The first 5 rows are patterns. Each new row is the sum of 2 different patterns, raised or lowered, with some noise. Before adding, each is slid sideways (what falls off one end comes back at the other) and multiplied by a number that may be negative. Names go in the order of the patterns.
Known rows, each followed by the names of its patterns:
2; 2; -3; 23; -4; -38; 2; -33; -5; 26; -8; 10; -7; -10; 2; 40; 5; -6; -5; -25; -13; -14; 1; -4; -7; 1; -12; 8 => (4)
-3; 24; -9; 1; -3; -39; 17; -5; 5; -25; 7; -17; -2; 21; -9; -9; -44; -6; -2; -15; -2; 8; 1; 0; 14; -1; -21; 13 => (3)
44; 3; -4; 26; -18; -11; -18; -23; 24; 44; 16; -14; -3; -23; -2; -17; 2; -2; -7; -1; 20; 19; 10; 3; 5; -6; 3; -2 => (1)
-8; -38; -22; 2; -6; 7; -1; -14; 0; -17; -3; -37; -10; -10; 13; 15; 28; -1; -8; 8; 2; 8; 19; -25; 11; -12; 8; 0 => (2)
25; 0; 7; -15; 0; 4; 2; 23; 22; -20; 16; 8; 7; -4; 10; 7; 6; 11; -8; -17; -21; -2; 7; 6; 3; -9; 23; -18 => (0)

New rows, each followed by the names of its patterns:
52; 5; -6; 6; 40; 30; 54; 12; 48; 54; 27; 59; 32; -9; 14; 11; 29; 32; 32; -4; 27; -13; 26; 48; 13; 56; 41; 49 => (4) (1)
1; -6; -7; -31; 15; 26; -21; 12; 5; 17; 35; -42; -21; -36; 15; -4; 37; 2; 11; 1; -21; -10; 20; -34; -26; -15; 2; -15 => (1) (0)
-12; -63; -21; -35; 1; -34; -34; -29; -74; -41; -14; -38; -49; -30; -35; -41; -23; -39; -45; -46; -15; -10; -40; -38; -31; -32; -23; -42 => (3) (0)
-7; -10; -30; -12; -6; 27; -13; -17; -9; -22; -27; -22; -15; -25; -15; -8; -29; -10; -26; -11; -16; -1; 6; -36; -11; -31; -2; -7 => (4) (3)
11; -27; 4; 13; 14; 40; 18; 44; 26; -1; 33; 17; 2; -7; 9; 12; 12; 27; 3; 2; -43; 4; 21; -3; 30; 14; 45; 19 => (1) (0)
-29; -10; -21; -7; 35; -16; 3; -15; 32; -25; 25; -4; -21; -10; 3; 37; 1; 11; 20; -17; -3; -1; -1; -21; 5; 18; -11; 6 => (3) (0)
3; -20; -43; 1; -53; -38; -45; -39; -13; 3; -18; -48; -41; -33; -35; -44; -29; -28; -41; -34; -17; -18; -13; -19; -13; -34; -30; -31 => (1) (0)
-21; -20; -6; -39; -27; -26; -20; -13; -32; -46; -40; -40; -20; -22; -20; -41; -20; -43; -27; -35; -35; -37; -35; -17; -8; -31; -30; -14 => (3) (2)
29; 26; 57; 38; 12; 25; 16; 15; 28; 38; 19; 27; 24; 35; 27; 16; 46; -11; 26; 22; 39; 17; 29; 12; 21; 20; 38; 54 => (3) (2)
-12; 2; -8; 1; -8; 17; -3; -26; 1; -10; 9; 22; -4; 8; -8; -2; -1; 46; 6; -6; 8; -23; -15; -17; -8; 10; 18; 10 => (4) (1)
-10; 22; -20; -7; -8; 2; -28; -17; -17; -23; -12; -2; 6; -6; -43; -8; -7; -34; 1; -4; -3; 7; -17; -50; -23; -4; -5; 4 => (3) (1)
-63; -4; -22; 4; -13; -49; -69; -64; -4; -27; -4; -43; -7; -42; -25; -8; -31; -50; -75; -37; -29; -37; -25; -23; -26; -64; -21; -21 => (3) (1)
-43; -46; -22; -19; -21; -22; -35; 3; -38; 0; -25; -7; -37; -43; -19; -36; -4; 9; -44; -3; -18; -21; -27; 7; -16; -22; -15; -41 => (4) (0)
-10; -28; -19; -35; -1; -35; -12; 6; -34; -19; -29; -22; -41; -3; -22; -36; -16; -20; 18; -29; -23; -29; -27; -35; -11; -14; -15; -21 => (3) (2)
1; -8; 10; 30; -5; 15; -17; 22; 10; 15; 48; 0; 13; -13; 37; -10; 24; 21; -14; 20; 16; 48; 16; 28; 26; 6; -3; -3 => (4) (3)
-38; -29; -25; -25; -46; -38; -33; -34; -21; -9; -12; -25; -52; -28; -24; -30; -33; -5; -33; -13; -45; -38; -32; -20; -26; -28; -42; -5 => (1) (0)
19; 12; -17; -14; -16; 13; 6; -15; 2; -21; 11; -10; -1; -23; -30; -37; -15; -2; -15; -14; -21; -15; 9; -40; -1; -34; -11; 9 => (4) (2)
-28; -5; 0; -20; 2; 13; 22; 28; -12; -31; -9; 10; 7; 1; 11; -4; 0; -1; 15; 2; -13; -10; -20; -14; 10; -7; -4; -4 => (1) (0)
6; 18; -13; -26; -7; -5; 40; -6; 1; 5; 15; -14; -8; -24; -35; -26; 8; -21; -12; -40; -9; -23; 6; 16; -21; -16; -15; 18 => (3) (2)
-29; -19; -23; -20; -35; -16; -4; -27; -13; -44; -23; -29; -18; 7; -32; -15; -31; 4; -34; 2; -21; -35; -24; -17; 13; -17; -9; -2 => (3) (0)
21; -15; -10; 14; -19; 9; 32; 5; -1; 27; -9; -16; -10; -7; -2; 3; 0; 2; 10; 31; 6; 5; 12; -19; -64; 1; -27; -12 => (4) (2)
49; 11; 19; 23; 29; 12; 11; 20; 16; 31; 41; 38; 28; 2; 19; 27; 22; 17; 44; 14; 38; 8; 16; 18; 27; 27; 15; 9 => (1) (0)
13; 34; 26; 35; 25; 28; 47; 20; 29; 50; 17; 38; 22; 63; 31; 47; 56; 7; 14; -1; 2; 44; 74; 38; 11; 26; 0; 33 => (4) (1)
33; 16; -11; 21; 23; 13; 32; 24; 29; 17; 25; 23; 20; 11; 10; 18; 6; 27; 9; 29; 55; 5; 27; 15; 1; 24; 17; 26 => (4) (1)
35; 14; 8; 19; 19; 3; 30; 1; -1; 4; 13; 6; 12; 12; 12; 18; 37; 36; 17; 10; 25; 13; 5; 1; 15; -4; 32; 9 => (4) (0)
23; 9; 20; 10; -17; 15; 22; -13; 9; -1; -17; 4; 47; -8; 2; -26; -8; -9; -1; 37; -17; 5; -1; 17; 2; 21; 6; -17 => (4) (3)
-3; 17; -19; -11; -28; -23; 37; 33; 17; -34; 6; -18; -1; 11; -14; -2; -12; 20; 11; 35; 10; -13; 11; 3; 40; 1; 43; 18 => (3) (1)
-49; 14; -30; -5; -11; -35; -72; -31; -12; -40; -3; -18; 18; -27; -25; -13; -21; -48; -48; -34; -43; -34; -10; -37; -20; -82; -26; -27 => (3) (1)
23; 37; 13; 46; 18; 13; 34; 28; 35; 35; 46; 14; 26; 34; 23; 30; 8; 34; 26; 42; 34; 36; 20; 16; 18; 30; 20; 32 => (3) (2)
3; 23; 30; 24; 36; 19; 12; 33; 29; 33; 30; 26; 2; 27; 25; 44; 33; 29; 40; 15; 18; 17; 12; 38; 41; 30; 15; 25 => (4) (1)
-38; -12; -26; -13; -14; -29; -32; -16; -2; -5; -12; -11; -27; 0; -31; 36; -15; -18; -8; -29; -24; -30; -21; 13; 5; 4; -25; -15 => (1) (0)
-30; -24; -31; -16; -9; -14; -21; -21; -21; -31; -20; -32; -3; -25; -30; -21; -33; -13; -41; -28; -15; -13; -15; -41; -24; -41; -30; -55 => (4) (1)
-21; -1; -19; 4; -17; -25; -18; -17; -12; -5; -32; -20; -38; -30; -24; -23; -43; -36; -25; -18; -23; -13; -31; -19; -38; -27; -46; -29 => (2) (0)
45; 5; 47; 10; 28; 27; 36; 30; 26; 28; -6; 9; 66; 12; 35; 23; 21; 20; 17; 33; 23; 38; 22; 45; 35; 30; 38; 31 => (4) (0)
-24; -8; -7; -5; -17; -14; -16; -21; -3; 22; 8; -7; -7; -20; -18; -6; -40; 13; -15; -2; -23; 3; -20; -13; -17; -29; -32; 7 => (1) (0)
-4; -52; 6; -27; 23; -16; -2; -3; -18; -26; -34; -31; -12; -27; -3; -32; -10; -43; -10; -21; -21; 22; -18; 4; -15; -1; -25; -3 => (3) (0)
-16; -15; -7; -11; -40; -16; -38; -21; 21; -3; -17; -18; 1; -17; -7; 0; -35; 4; -1; 18; -9; -20; -40; -28; 2; -33; 15; -31 => (2) (0)
33; 25; 27; 35; 33; 14; 41; 18; 35; 24; 33; 28; 9; 32; 18; 24; 28; 25; 21; 26; 40; 22; 22; 11; 23; 32; 28; 35 => (3) (0)
-25; -31; -24; -35; 18; -12; -36; 0; -51; -33; -40; -47; 18; 11; -8; -42; -20; -54; -16; -42; -31; -24; -29; -4; -2; -6; -7; -18 => (3) (1)
-11; 33; 11; 9; 48; 77; 44; 15; 30; -7; 8; -11; 23; 27; 21; 27; 33; 64; 15; 53; 28; 25; 12; 24; 71; 27; 43; 72 => (1) (0)
-4; -8; 3; -8; -11; 11; -28; -28; 21; -28; -19; -20; -15; -5; 6; -3; -22; 0; -3; 8; -13; -14; -13; -14; 0; -21; 16; -21 => (1) (0)
-43; -31; -17; -32; -3; -28; -16; -21; -1; -9; -8; -15; -29; -24; -25; -27; -18; -20; 1; -20; -14; -33; -26; -36; -19; -18; -18; -23 => (4) (2)
-56; -49; -34; -19; -32; -32; -57; -48; -8; -37; -10; -30; -23; -23; 4; -11; -31; -19; -40; -29; -19; -28; -30; -25; 20; -24; -6; -39 => (4) (2)
26; 3; 32; 19; 52; 4; 19; 29; 33; 29; 41; 23; 11; 30; 44; 25; 40; -4; 40; 16; 33; 49; 8; 6; 8; 42; 19; 40 => (3) (2)
-40; -30; -24; 5; -30; -28; -43; -29; -26; -52; 5; -43; -3; -8; 28; -28; -11; -9; -36; -8; 3; -5; -5; -27; 0; -19; -36; -53 => (3) (2)
-14; -10; -13; -10; 21; -18; -9; -20; -1; -17; 23; -6; -21; 22; -4; 5; -22; -32; 8; 28; 16; -39; 7; -48; -11; -28; 8; -6 => (1) (0)
27; 47; 30; 0; 34; 38; 33; 18; 39; 30; 39; 44; 20; 12; 27; 27; 10; 34; 10; 20; 69; 5; 57; 25; 28; 18; 59; 38 => (4) (0)
11; 21; 14; 5; 10; 16; 23; -4; 20; 15; 19; 19; 40; 29; 40; -5; -6; 10; 29; 33; 44; 4; 37; 21; 26; 21; 27; 9 => (1) (0)
5; 20; 0; -10; 22; 8; -7; -24; 0; -5; 0; 21; -3; 5; -54; -1; 15; -24; 24; 22; 27; 32; -13; -33; -19; 28; 9; 38 => (3) (1)
-7; 56; 3; 37; -6; -16; 13; -1; 32; 33; -18; -11; 8; 17; 6; 35; 22; 20; 15; 4; -6; -14; 12; 3; 8; 6; 0; 8 => (4) (0)
15; 24; 25; 46; 10; 42; 39; 49; 21; 40; 20; 12; 30; 66; 58; 21; 50; 21; 16; 1; 3; 45; 52; 39; 26; 11; 4; 7 => (3) (1)
-19; -12; 5; -33; -8; -37; -8; -13; -22; 4; -52; -17; -19; 11; -23; -9; -4; -50; 6; -10; 30; -25; -17; -1; -15; -12; -5; -33 => (3) (0)
3; 9; -18; -8; 19; 27; 39; 23; 7; 22; -4; 16; -14; 44; 10; 22; 49; 26; 5; -8; 3; 37; 56; 43; -15; 23; -10; 20 => (1) (2)
